There are 5 ways to turn a row about zero (a turn may also mirror it). The second row of each pair is the first, turned, with some noise. The first 45 pairs use one turn. New pairs use 3 turns, one after the other, and a turn may come again.
Known pairs, each followed by its turns in order:
-1.09, -1.30, 1.17, 5.72, -1.95, 0.19, -2.68, -3.93
-2.74, -0.35, -1.18, 0.53, 1.44, 0.09, 5.47, 3.92
K

-3.53, 1.64, -1.29, -1.82, -1.17, 0.42, -4.54, 0.27
1.81, 1.50, -0.45, 1.13, -2.02, -5.16, 1.89, 0.44
K

0.46, 1.50, -5.13, 2.06, 5.47, -3.18, -1.77, -2.60
-4.53, 0.01, -0.86, 4.59, -4.03, 0.85, 2.44, 3.52
M

2.47, -0.32, 1.41, 2.57, -3.78, 0.30, -1.60, -4.20
-4.66, -3.60, -1.32, -1.57, -0.99, 0.87, 0.68, 3.88
X

1.74, 1.19, -1.53, -0.49, -1.80, 3.91, -2.58, -0.02
0.24, 3.71, 0.45, 0.80, 2.68, -0.78, 2.97, -0.81
M

1.66, 0.19, -2.37, 1.07, 0.59, 0.65, 0.97, -3.27
-1.44, -2.32, 1.69, 1.94, -2.09, 2.02, 0.76, 0.80
K

1.11, 2.62, 0.64, 3.12, 0.54, 1.90, -0.68, -3.80
-2.20, -1.40, 0.20, 1.97, -2.36, 3.18, -0.54, 2.49
X

0.56, 8.88, 0.89, 2.18, 5.52, -1.02, 1.55, -0.67
4.98, 0.37, 6.62, -2.14, -0.34, 3.55, 4.14, -3.29
K

-1.80, 3.40, -4.13, 3.40, -0.52, -4.78, -2.82, -1.81
0.15, -0.06, 3.70, 6.54, -3.32, 1.43, -0.29, 2.40
M

0.63, 2.03, 1.63, 2.48, 1.08, 1.07, -1.31, -0.02
-1.91, 1.09, 0.25, 0.78, -1.96, 2.25, 0.77, 0.09
X

-1.93, 0.36, 4.95, -1.35, -1.13, -0.92, 1.48, -0.15
1.11, -0.64, -4.49, -0.80, -2.84, -1.21, 1.65, -1.18
X

-1.43, 0.71, -1.83, 1.03, 3.51, 7.10, 1.62, -0.33
-3.79, 3.44, 1.31, -2.33, -1.07, -5.68, 1.87, -1.61
E

-0.36, -2.90, -0.85, 1.43, -3.23, 5.30, 0.05, 1.55
0.47, 4.82, 2.34, -3.17, 1.99, -2.53, -1.01, -0.90
M

0.23, 5.04, 0.29, 2.97, -4.28, -4.35, -1.37, 0.99
3.39, 6.79, 1.16, 2.43, 2.46, -1.66, -1.18, 1.19
R

-3.12, 0.82, -0.10, 0.52, -2.05, 0.82, -0.63, 1.38
0.20, 1.81, -2.87, -1.05, 1.40, 2.39, -0.03, -0.32
X

0.79, -0.84, -0.48, -1.13, -1.66, 1.92, -0.59, -0.64
-1.79, -0.39, -1.33, -1.45, 0.40, -1.38, -0.42, 0.27
R

2.05, -0.67, -1.28, -0.44, -0.46, -1.89, -3.60, 3.55
2.32, 1.41, -0.73, -1.23, -1.50, 1.67, -3.91, 2.85
E

-0.13, 2.58, 0.65, 0.31, -1.06, 1.23, 0.60, -1.10
-0.14, -1.07, -0.87, -0.50, -1.72, 2.43, -1.10, 0.45
X

2.00, -1.83, -3.34, 1.00, -1.76, -0.61, -2.31, 4.23
-1.09, -4.24, -2.24, -0.51, 0.82, -3.28, -0.81, -2.23
K

1.05, -1.18, -1.73, 0.97, 3.27, -0.11, 0.45, 4.81
1.78, 3.69, 4.17, -0.09, 1.16, -0.23, 1.60, -1.55
X

3.00, 1.92, -2.69, 1.03, 2.24, 3.32, -0.55, -5.76
-3.00, 0.16, 0.41, 1.91, 1.76, -3.47, 6.06, 2.45
M

-2.87, 6.53, -0.10, -1.33, -2.53, -2.09, 1.99, -0.72
3.20, -4.54, -0.51, -1.16, 1.09, -1.02, -0.47, -6.04
E

-0.11, -1.62, -1.16, -0.45, -1.07, 0.21, -0.99, 2.17
1.23, 2.63, -0.13, -0.29, -0.72, 0.72, -0.96, -0.98
M

-2.99, -4.52, 1.47, 0.21, 1.18, 1.15, 2.39, 1.74
0.63, -3.38, -0.79, -1.89, -0.07, 3.62, 3.80, 0.08
R

-1.36, -2.34, 4.69, -3.08, 3.06, 0.71, -1.94, -0.13
-0.84, -2.54, 0.73, -2.70, -0.54, 5.75, -2.94, 0.83
R

0.66, 5.17, 3.94, -1.36, -0.61, 0.55, 2.67, 3.08
2.41, 0.86, -0.78, -2.96, -5.39, 2.68, 0.31, -3.32
X

-0.35, 0.10, -2.83, 4.42, 0.83, 2.70, -3.85, 0.30
-3.61, 4.46, 3.80, 1.14, 0.68, 1.17, 1.09, 1.35
M

-2.37, -2.87, 1.69, 0.00, -0.92, -2.23, -3.93, -0.69
2.62, 0.21, 1.41, -1.65, -0.76, 3.87, -0.83, 2.89
M

6.68, -1.34, -1.63, -5.61, -2.08, 1.10, 1.20, -1.91
0.78, -2.71, -4.19, 3.94, -3.89, 3.86, -4.32, -1.26
K

-2.01, -4.89, 1.02, -3.02, 1.06, 4.45, 5.79, 0.51
-6.65, 0.12, 4.86, 2.22, -3.59, -0.59, 1.82, -1.62
E

-2.20, 1.76, -1.63, -0.81, -2.37, -0.68, -3.45, 0.27
-2.75, 3.62, -0.40, 2.34, 0.97, 0.33, -0.23, 2.67
R

-3.34, 1.14, 0.49, -1.17, 2.65, -1.29, 0.01, -2.56
1.29, -1.84, -1.31, 0.51, -1.86, -0.92, 4.16, -1.06
E

-2.69, 1.61, -3.76, -2.79, 6.03, 0.70, -1.31, 2.19
-3.90, -2.14, -1.04, 5.63, -2.91, 3.89, -0.58, -1.49
R

-2.12, 2.25, 1.02, 1.52, -0.97, 2.71, 1.89, -2.10
1.94, 1.20, -2.07, -0.57, -3.22, -1.54, 0.50, 2.79
R

-1.50, -2.17, -2.14, -0.93, -1.56, -2.72, -2.84, -2.90
2.21, 0.88, -0.03, -1.31, -0.62, 4.90, 2.70, 0.58
E

0.08, -4.35, 4.84, 2.04, 4.03, -3.64, 3.47, 1.64
5.33, -3.65, 4.42, -1.94, 0.43, 4.66, 1.59, -2.09
R

-4.14, 1.10, -2.41, 0.03, 3.23, 0.88, -3.76, 4.12
1.43, 2.69, -3.73, -1.91, -5.73, -1.86, -1.15, -0.49
E

2.54, 1.16, -3.06, 0.60, -4.20, 0.56, 3.15, 2.06
-0.05, -4.53, -0.94, -3.33, -2.84, 0.53, -1.99, 0.42
K

-3.06, 1.44, 2.26, 3.60, -1.79, 2.40, -0.09, 0.94
2.30, 4.04, -2.13, -1.80, -2.35, 0.58, 2.24, 1.84
R

-2.38, -6.25, 2.53, -1.02, -0.61, -2.93, 1.41, 2.37
2.00, 0.77, -3.16, -0.64, 2.49, -5.34, 4.94, -1.00
X

-0.75, 0.86, 0.34, -0.71, -0.40, 1.37, 2.87, 0.88
-1.60, -1.40, 1.07, 0.41, -0.40, -1.25, -0.62, -2.31
E

-2.63, -2.37, -0.84, -2.04, -2.48, -0.91, 5.96, 1.89
-4.48, -3.18, 2.81, 0.29, -2.32, 2.64, -1.12, -3.39
E

-1.46, 0.09, 5.40, -5.71, -4.18, 3.56, -0.47, -1.27
4.52, 4.97, -4.83, 0.67, -1.50, 0.31, -2.25, 4.07
K

-0.17, -2.65, 1.82, 4.08, -0.09, 1.02, 4.20, -1.90
-3.74, -0.32, 1.12, -2.16, 2.87, 3.74, -0.45, 2.93
K

0.59, 0.10, -4.76, 3.26, -1.23, -1.45, 5.07, -2.01
-1.89, -0.55, 2.04, 2.16, -3.91, -5.98, -1.04, -0.19
M

New pairs. What belongs after each?
4.41, 6.78, 1.43, 0.40, 3.35, -2.42, 0.17, -3.94
-1.53, 3.75, 4.00, 5.82, 0.17, -0.63, 4.41, 4.41
E K K

0.75, 2.04, -0.67, -0.70, -1.49, -2.45, -1.45, -4.02
1.38, -1.35, 0.74, 3.70, 1.78, -1.85, 0.35, -2.47
K R R

-1.82, -3.25, -0.89, -0.24, 0.62, 3.66, 2.46, -0.26
1.10, -2.86, 2.23, 3.37, -0.97, -0.84, -0.11, -1.73
K K X

5.08, 1.81, -1.20, 1.69, 2.60, 0.25, -1.05, 3.99
-0.38, 1.21, -4.31, 1.73, -1.66, -1.97, -2.92, -4.61
X K R

-2.49, 2.69, 0.92, 0.37, 2.86, 2.63, -0.50, 3.04
-2.91, 3.05, -2.97, -2.31, -1.30, 1.46, 0.82, 2.45
K X K

-2.82, 0.89, -4.67, 3.46, -1.68, -0.69, -1.04, 2.05
3.01, -2.03, -2.53, -3.79, 0.43, 0.44, 4.32, 0.64
X X K

2.47, -0.83, 0.63, -2.10, 4.39, -4.03, 3.06, 1.80
-0.24, 4.08, 3.68, 2.88, 1.46, -2.45, -0.09, -3.53
M X X

0.10, -3.91, -2.08, -0.61, -1.82, 0.54, 0.81, 0.03
0.78, 1.32, -0.30, 0.84, 0.92, 0.62, -2.34, -3.64
E K R

1.28, 0.19, -0.31, 5.45, 0.06, -0.25, -1.15, 2.82
-4.18, 2.57, 2.26, 2.24, -1.05, 1.68, 1.38, 1.89
K R E

-1.45, -0.69, 0.52, -1.82, -7.82, 1.74, -0.55, 0.76
1.97, -0.44, -1.01, 3.99, 1.01, 4.10, 5.11, 0.36
R X K

4.55, 1.21, -4.13, 0.61, 1.04, 0.17, -3.78, -1.11
0.87, -1.99, 1.68, -1.53, -2.84, 5.07, -0.23, 3.76
M M M

-2.10, 3.65, 3.53, 1.55, 4.26, -0.99, 0.83, 0.76
2.87, -2.21, -1.16, 3.29, -3.29, 0.30, -0.32, -3.31
X R M

1.43, 2.58, -1.04, -3.28, 1.53, -3.26, 0.85, -2.10
2.41, 0.20, -2.13, 3.54, -1.97, 2.38, -1.05, -2.58
K R M

4.12, -2.64, 3.41, -2.36, 3.24, 1.89, 4.94, -3.32
-4.31, 6.21, 1.80, -2.17, 3.02, 2.63, 2.50, 2.92
X E M

2.55, -0.18, 2.18, 1.04, -1.65, -0.25, 3.16, -0.56
-4.19, 1.02, 0.01, 1.92, 0.79, -1.68, -1.19, -0.93
M E E

-4.81, 0.19, 0.75, -3.57, 0.39, -0.32, -1.11, -0.52
-0.31, 1.08, -2.72, 0.95, -4.80, 1.06, -0.39, -1.63
M X X

1.17, -8.00, 6.18, 2.14, 1.79, 3.25, 4.23, -0.63
-0.35, 0.89, -2.61, 5.33, -1.19, 8.14, -6.17, 0.93
X X K

4.29, -1.07, -1.51, -1.66, 0.90, -2.99, 2.92, -1.99
2.26, 3.02, -3.78, 2.12, 2.05, -0.09, 2.49, 1.83
E M M

1.92, 5.03, -1.55, 0.68, 1.83, 0.48, -5.45, -0.22
-4.54, -0.45, -2.64, 1.15, -3.74, -0.41, 3.97, 2.25
R X R

-3.68, -1.28, 2.38, -1.76, -1.58, 0.65, 1.86, -0.55
-1.68, 1.29, -3.66, 3.31, -0.88, -0.38, -0.80, 1.36
M R X

-0.11, -1.80, 1.56, -3.14, 3.04, 3.33, 4.02, 6.83
-2.36, 1.71, 1.11, -5.24, 3.64, -6.42, 2.99, 1.87
M R K

0.94, 0.47, -2.12, 1.26, 5.28, -0.25, 0.00, 0.51
2.47, 1.44, -1.70, -1.86, -0.62, -0.19, -2.81, -3.67
R R K

1.39, 3.40, -3.26, -0.89, 3.69, 1.35, 1.48, -1.59
-3.69, 3.61, -2.78, 0.73, -0.13, -1.71, -1.21, -1.30
K K M

-1.94, 2.49, 5.02, -0.16, 0.79, -1.20, 0.45, 1.97
-0.84, 2.62, -4.13, -2.22, -1.96, 0.47, -1.44, -2.34
R X X

-3.42, 2.70, 2.28, 3.17, -3.34, -3.65, 0.98, 0.08
-2.28, -2.30, 5.32, 1.88, 3.86, -0.05, -0.46, 0.97
K M X

1.65, 1.48, 3.08, 0.38, 0.21, -2.12, 1.74, -3.21
2.27, 2.92, 0.45, 3.89, -0.08, 0.53, 2.33, -0.27
R R K

-5.20, 0.22, 1.16, 0.99, 2.50, 0.68, -0.41, -2.60
2.85, 3.63, 0.63, -2.02, -1.59, -2.70, 0.87, -2.65
M M E

3.37, 2.26, -4.75, -1.17, 0.39, -1.36, 0.28, 0.08
-2.12, 0.45, 4.20, 0.11, -3.20, -3.03, -0.77, 0.49
X M E

2.03, -0.48, -2.01, -2.13, 3.35, 1.84, -0.32, 1.69
-1.72, -3.74, 0.65, 1.25, 1.80, 1.24, 1.47, -2.58
X E K

-1.91, 0.19, -0.47, -2.36, 2.67, 2.57, -0.34, 3.90
2.62, -0.65, -0.16, 1.91, -2.26, -2.54, -4.70, -0.61
R R M

-0.14, 3.96, -2.74, -0.55, -0.16, 3.64, 3.57, 2.88
-3.84, 1.99, 2.69, -0.72, 0.70, 0.38, -5.09, 2.63
E M E

1.55, -0.55, -2.96, -1.50, -2.68, -1.35, 0.85, 3.49
-0.40, -1.75, -2.09, -4.08, 1.54, 0.55, -2.32, 2.42
E K E

-1.77, 1.05, 0.18, 1.00, 1.40, -0.84, 1.82, 0.82
-1.61, 1.80, 0.99, -0.93, 0.70, -0.22, -0.97, 0.58
K R X

2.89, 2.23, -1.25, 1.43, 2.13, -4.40, -1.40, -0.60
1.12, -1.45, 1.02, -0.72, -6.24, -0.74, 0.49, 1.34
E M K

-1.27, -4.76, 3.53, 4.99, -3.85, -0.81, 1.73, 1.48
-0.20, 2.76, 5.09, 0.91, -3.41, -2.80, -5.39, -1.25
K X R

-4.25, -3.28, 2.79, -3.26, 1.92, 2.73, 1.22, 1.79
3.57, 4.77, -0.87, -2.85, -2.00, -0.18, 1.92, 2.23
R E K

-1.55, -1.05, 1.86, -2.44, -4.22, -0.66, -4.05, -2.14
-1.00, 2.46, 1.61, 1.90, -3.43, -3.55, -1.47, 3.35
K X X

-1.72, 1.54, 0.66, -0.41, -3.54, -1.93, 5.26, 0.82
2.05, 4.14, 3.99, -1.91, -1.22, 1.87, 0.30, 0.77
M E X

1.24, -1.82, 1.73, 2.04, 3.59, -2.06, -1.82, -2.72
-1.00, -0.97, -0.69, 3.50, 1.59, -2.37, -2.45, -3.49
M X R

0.69, -2.02, 2.10, 0.84, 4.29, -3.66, -1.84, 3.04
0.18, -2.03, -2.75, -1.10, -3.82, -3.66, -2.81, -1.90
K E M

0.04, -1.92, 0.20, 4.73, -2.82, 3.34, 0.27, -7.15
-5.62, 1.47, 3.68, 0.62, 1.86, -6.28, 0.16, -0.94
E M K

-2.35, -0.16, 3.02, -0.25, 2.57, -2.36, 1.19, -1.97
1.96, 2.54, -3.02, 2.61, 1.18, 0.03, -1.56, 1.37
E E X

-3.12, -1.06, 3.90, 0.16, -2.45, 1.48, 0.59, -0.23
-2.15, 0.55, 3.49, -3.64, -1.56, -1.65, 0.32, -1.92
M M E

-0.59, -0.71, -2.13, 1.50, 0.13, -3.68, 3.41, -0.26
1.95, 1.17, 2.67, 3.54, 1.53, -0.88, -2.12, 2.52
R K K

1.91, -1.14, -0.82, 0.90, -2.77, -0.48, -0.29, -1.65
-2.27, 0.13, 0.60, -2.53, -0.79, 1.54, -0.19, 1.59
M E M

0.82, 4.06, 3.87, -1.92, 1.58, -0.26, -0.51, -1.83
4.16, 0.58, 0.79, -1.39, 1.39, 0.41, -3.49, -2.98
X M R

-1.91, 2.12, -3.60, 1.33, 2.27, 4.21, 4.56, -0.67
0.22, 1.60, 1.49, 0.79, -5.44, 4.70, -0.26, -3.25
R K E

-1.72, 0.43, -0.20, 4.09, -2.97, 0.04, 3.16, -3.14
-2.36, 2.27, 0.93, -3.98, -1.96, 2.10, -3.16, 0.76
E E K

0.41, 3.46, 4.13, -1.10, -0.03, 1.90, 4.01, -2.85
4.39, 4.57, -0.85, 1.12, 0.37, -0.98, -2.77, -2.03
M M M

-2.34, -0.76, 4.76, -1.38, -0.14, -1.40, 1.76, -1.67
-3.43, -0.13, 3.27, 2.68, 2.06, -1.18, 0.82, 1.17
R K X

-0.01, -3.58, -4.30, 4.31, 1.17, 2.29, 0.60, 1.29
-5.04, 1.38, -4.54, -1.13, 1.24, 1.95, -1.20, -0.81
K M R

3.31, -3.27, -4.26, 1.50, -0.62, -0.62, 2.48, -3.62
3.37, 3.27, 5.16, -0.45, -2.68, 0.44, 1.32, -2.58
X M E

1.30, 4.38, -4.57, 1.21, 1.74, -3.16, 0.27, 0.10
2.17, 3.32, 1.42, 0.27, 1.20, -0.16, -5.74, -1.85
X M K

-2.18, 3.64, -5.29, 1.09, -3.62, -0.09, -0.45, 1.78
4.85, -0.53, -1.32, -2.85, 1.39, -0.24, -4.03, -2.37
E E R

-1.64, 0.82, -0.48, -1.87, 1.70, 3.17, 3.99, 1.90
0.86, 1.06, -1.53, 2.05, 1.10, 0.27, 0.17, 6.15
K X R

2.04, -2.38, -2.88, 0.26, -1.04, -4.13, 0.19, 0.61
-2.04, -0.48, 2.44, 2.33, -1.55, 0.66, 2.67, -2.53
K X R

